The same things were measured in two ways. Each way mixes the same 5 hidden numbers, adds some noise and spreads widely along 2 directions of its own, which tell nothing about the thing.
(in the rows, 128 means zero)
Some things both ways: the first way, then the second way.
[129 104  90 138  90 129 129 111 138 139 151 132  35 112 112 142]
[115 154 123 184 134 104  96 171 148  98 152 138  95 121 160 138 139  96
 150]

[103 150 138 184 155 143 111 137 170 111  88 138 140 157  96 140]
[143 162 104 145 111 149  74 118 187  72 174 131  62 114 136  70 128 113
 125]

[ 92 158 123 148 126 139  90 100 128 120 106 146  73 113 135 131]
[127 142 103 135 134  99 108 131 164 117 141 133 102 127 159 115 105 106
 146]

[124 117 131 122 121 120 164 127 149 138 104 112 126 143 123 104]
[113 129  97 129 126 127  74 143 178  92 152 138  90 121 137  87 110 112
 119]

[155  90 123  89  84 110 184 144 122 143 172 117  83 130 125 119]
[ 97 138 129 117 118 141 128 142  91  91 184 185 109 135 143 129 153  96
  97]

[150 102 137 123  68  95 228 143 168 141  93  73  43 169 139  89]
[ 94 176  91 118 142 101  40 196 157 103  78 141 110 124 125   7 109  96
 154]

[152 168 139 108 100 103 107 132  49  97 159 164  74  86 147 124]
[124 128 116 135 116 117 165 149  90 112 107 157  98 164 123 153 139 105
 132]

[109 112 106 152 120 138 133 120 174 152 118 125  87 140 103 139]
[118 145 116 156 123 122  89 138 178  92 183 144  88 105 156  95 125 101
 123]

[117 153 147 131 139 115 144 123 121 137  86 128 161 129 137  96]
[139 144  88 108 130 127  97 111 151  97 147 138  84 138 133 105 109 110
 132]

[130 130 119 189 116 100 141 134 172 165 108 125  94 139  95 142]
[150 184 107 184 116 133  92 152 192  79 140 126  61 107 129  70 145  99
 155]

[124 173 153 109 128 110 106 129  75 137 141 155 132 101 149 121]
[137 107  91 126 118 115 132 125 133 105 124 136  79 171 131 172 112 121
 129]

[126 109 130 100 129 171 124 135 113  27 139 144 126 139 114 117]
[106 131 117  95 140 139  73 143  96  72 198 164  87 150 141 168 150 107
 104]

[127 135 140 133 123 136 129 150 140 108 137 134  91 149 116 140]
[120 132  99 155 124 124  85 157 159  69 151 126  80 128 128 113 129 125
 120]

[149 126 131 115  79 114 159 141 125 121 143 116  36 138 135 125]
[ 88 137 113 152 117 112 112 181 131 106 118 158 110 124 121  74 114 114
 110]

Other things, the second way, with their names:
<15>: [110  76 103 149 122 108 107 126 148 102 197 128 103 148 159 203 106 127
  99]
<168>: [ 97 101 120 155  90 145 149 166 121  79 141 162  99 137 113 115 120 132
  79]
<229>: [145 138 118 176 129 124  97 140 163  76 176 125  66 140 146 163 146 113
 138]
<120>: [112 106  92  77 128 142  72 114 147  79 188 152  81 136 133 122 110 116
  97]
<350>: [168 136  94 144 144  85 117  92 169 118 144 111  79 149 174 180 116  95
 180]
<243>: [129 110  85 144 100 149 107 140 166  71 138 131  72 137 104  85 105 135
  94]
<426>: [166 190  93  91 131 113 132  97 132 129  79 151  81 142 138  72 107  78
 181]
<271>: [ 96 140 108 100 136 133  76 138 120  84 182 159  93 132 135 117 135 104
 115]
<483>: [119 124  90  99 128 122 114 118 139 105 133 143  95 143 133 108  98 107
 125]
<529>: [103 132 129 102  91 165 172 132  67  84 162 204 100 140 112 105 143 110
  70]
<246>: [107 143 127 174 132  94 123 172 134 112 142 147 113 125 155 127 132  97
 135]
<94>: [127 133 139 167 116 128 158 148 114  96 167 162  89 133 141 153 147 102
 122]
<369>: [ 75  78  97  88  94 151 117 153 107  84 135 179 109 155  89  79  90 142
  58]
<398>: [123 143 100 173 122 113  77 144 189  89 159 122  80 115 142 101 119 108
 139]
<326>: [116 162 137 187 107 141 119 167 161  78 172 157  90 104 134  87 151 104
 116]
<184>: [137 151 105 134 125 132 106 126 171  94 157 146  86 117 140  92 124 103
 122]
<112>: [156 190 110 161 152  94  79 150 163 101 122 124  73 133 161 111 148  84
 191]
<37>: [ 64 138 137 125 145 112  85 165 116 103 205 174 132 112 170 114 131  95
  95]
<148>: [121 143 130 188 122 109 125 168 127  97 140 141  90 147 148 158 145 112
 144]
<152>: [131 130 109 116  88 162 144 123 126  72 142 168  76 134  96  84 126 119
 103]
<195>: [136 133 104 167 122 120 124 138 166  97 148 130  84 129 141 119 122 109
 129]
<282>: [100 133 101 151 135 108  69 202 127  80 123 133  96 142 136 119 138 110
 133]
<527>: [ 98  95 118  90  94 154 164 116  91  94 161 189 101 145 117 115 111 122
  67]
<460>: [185 172 107 176 114 132 118 116 180  85 141 118  46 137 144 141 147 109
 173]
<256>: [123 128 107 118 114 135 131 119 129  95 140 159  92 131 121 103 113 117
 110]
<219>: [145 172 106 155 134 106 102 133 166 103 140 128  74 125 157 109 133  98
 166]
<236>: [109 122 110 140 104 144  95 159 154  71 153 150  87 125 119  75 124 118
 105]
<158>: [101 113  79 174 145 101  14 160 234  81 185  96  86 112 151 108 107 125
 129]
<218>: [ 69  87  89  56 143  87 111 117 116 140 143 167 149 148 161 116  69 104
  92]
<340>: [170 141  82 105 110 141 111  90 183  96 135 131  64 135 123  69  99 111
 131]
<414>: [ 95 129 106 136 128 126  68 157 165  86 170 142  99 113 140  80 110 112
 108]
<118>: [121 133  98 138 119 108 110 152 150 106 130 142  97 136 131 105 111 110
 126]
<150>: [140 100  90 158 102 146  93 125 184  58 186 117  56 137 128 136 121 132
 102]
<489>: [124 142  93 139 160  74  72 119 203 139 150 107 101 112 190 111  91  96
 160]
<463>: [103  91  86 105 148  91  61 129 161 110 164 122 109 151 157 159  91 116
 127]
<461>: [135 154  93  93 127 101 124 103 150 139 107 153 106 127 147  67  88  91
 153]
<231>: [129 118 125 183 119 102 154 136 138  99 176 132  87 137 155 186 134 114
 132]
<52>: [126 105  91 192 106 100  94 157 206  96 136 103  84 126 134 112  95 132
 126]
<53>: [132 175 100 141 137  99  88 151 161 114 120 136  88 118 148  68 118  96
 163]
<311>: [119 109  94 114 123 115 110 130 149 104 156 134  95 141 136 133  99 118
 118]
<341>: [ 87  91  97 122 141  86  75 149 164 126 174 142 129 129 164 135  91 112
 110]
<209>: [108 100 110 129  92 156 148 139 112  76 149 168  97 142 101 114 124 135
  78]
<174>: [120 123 120 114 125 129 147 102 119 104 203 161  99 142 166 170 123  95
 110]

Some of these things the first way, each followed by its name:
[141 118 128 114  96 144 135 136 113  56 148 134  50 135 126 126] | <282>
[115 141 119 145 116 121 115 122 134 162 134 140  89 116 117 139] | <195>
[119 146 130 137 127 117 127 127 132 165 125 139 124 118 127 128] | <52>
[107 180 169 156 148  81 152 136 146 211  78 122 187 132 138 106] | <340>
[110 124 115 151 127 129 131 116 155 132 102 130 113 131 110 121] | <398>
[152 151 194  65 116 126 174 173  90  59 138 119 144 161 155  94] | <369>
[128 140 136 118 112 115 140 131 117 133 127 130  97 121 140 117] | <118>
[136 138 109 140 107 125  94 123  97 106 163 165  67 100 112 150] | <94>
[120 110 132 111 115 153 150 141 153  85 128 118  93 159 121 122] | <271>
[ 89 125 130  95 130 167 119 109 126 103 119 131 117 127 147 106] | <463>
[142 125 150 121 116 113 163 154 134 111 128 120 122 150 119 116] | <236>
[ 90 153 104 145 133 112  93  83 119 209 115 151 113  80 139 127] | <350>
[104  94 114  83 110 153 151 103 137 129 130 114  97 129 142  99] | <341>
[132 152 152 118 121 103 145 139 113 155 124 130 132 122 139 111] | <256>
[121 133 111 159 121 102 137 105 137 174  99 134 114 104 114 116] | <219>
[109 140 142 112 117 133 136 139 140 171 143 119  92 139 146 133] | <311>
[118 128 100 172 107 107 129 105 146 157 109 132  61 115 108 131] | <112>
[128 119 106 141 115 112 128 122 136 169 150 140 113 113 102 140] | <229>
[ 90 181 147 153 135 112 116  99 114 144  60 136 114 114 157  95] | <461>
[ 86 102 106 144 147 175 124 107 183  97  91 125 123 151  99 122] | <158>
[119 119 115  96 119 116 138 104 104 165 141 139 144  92 132 108] | <174>
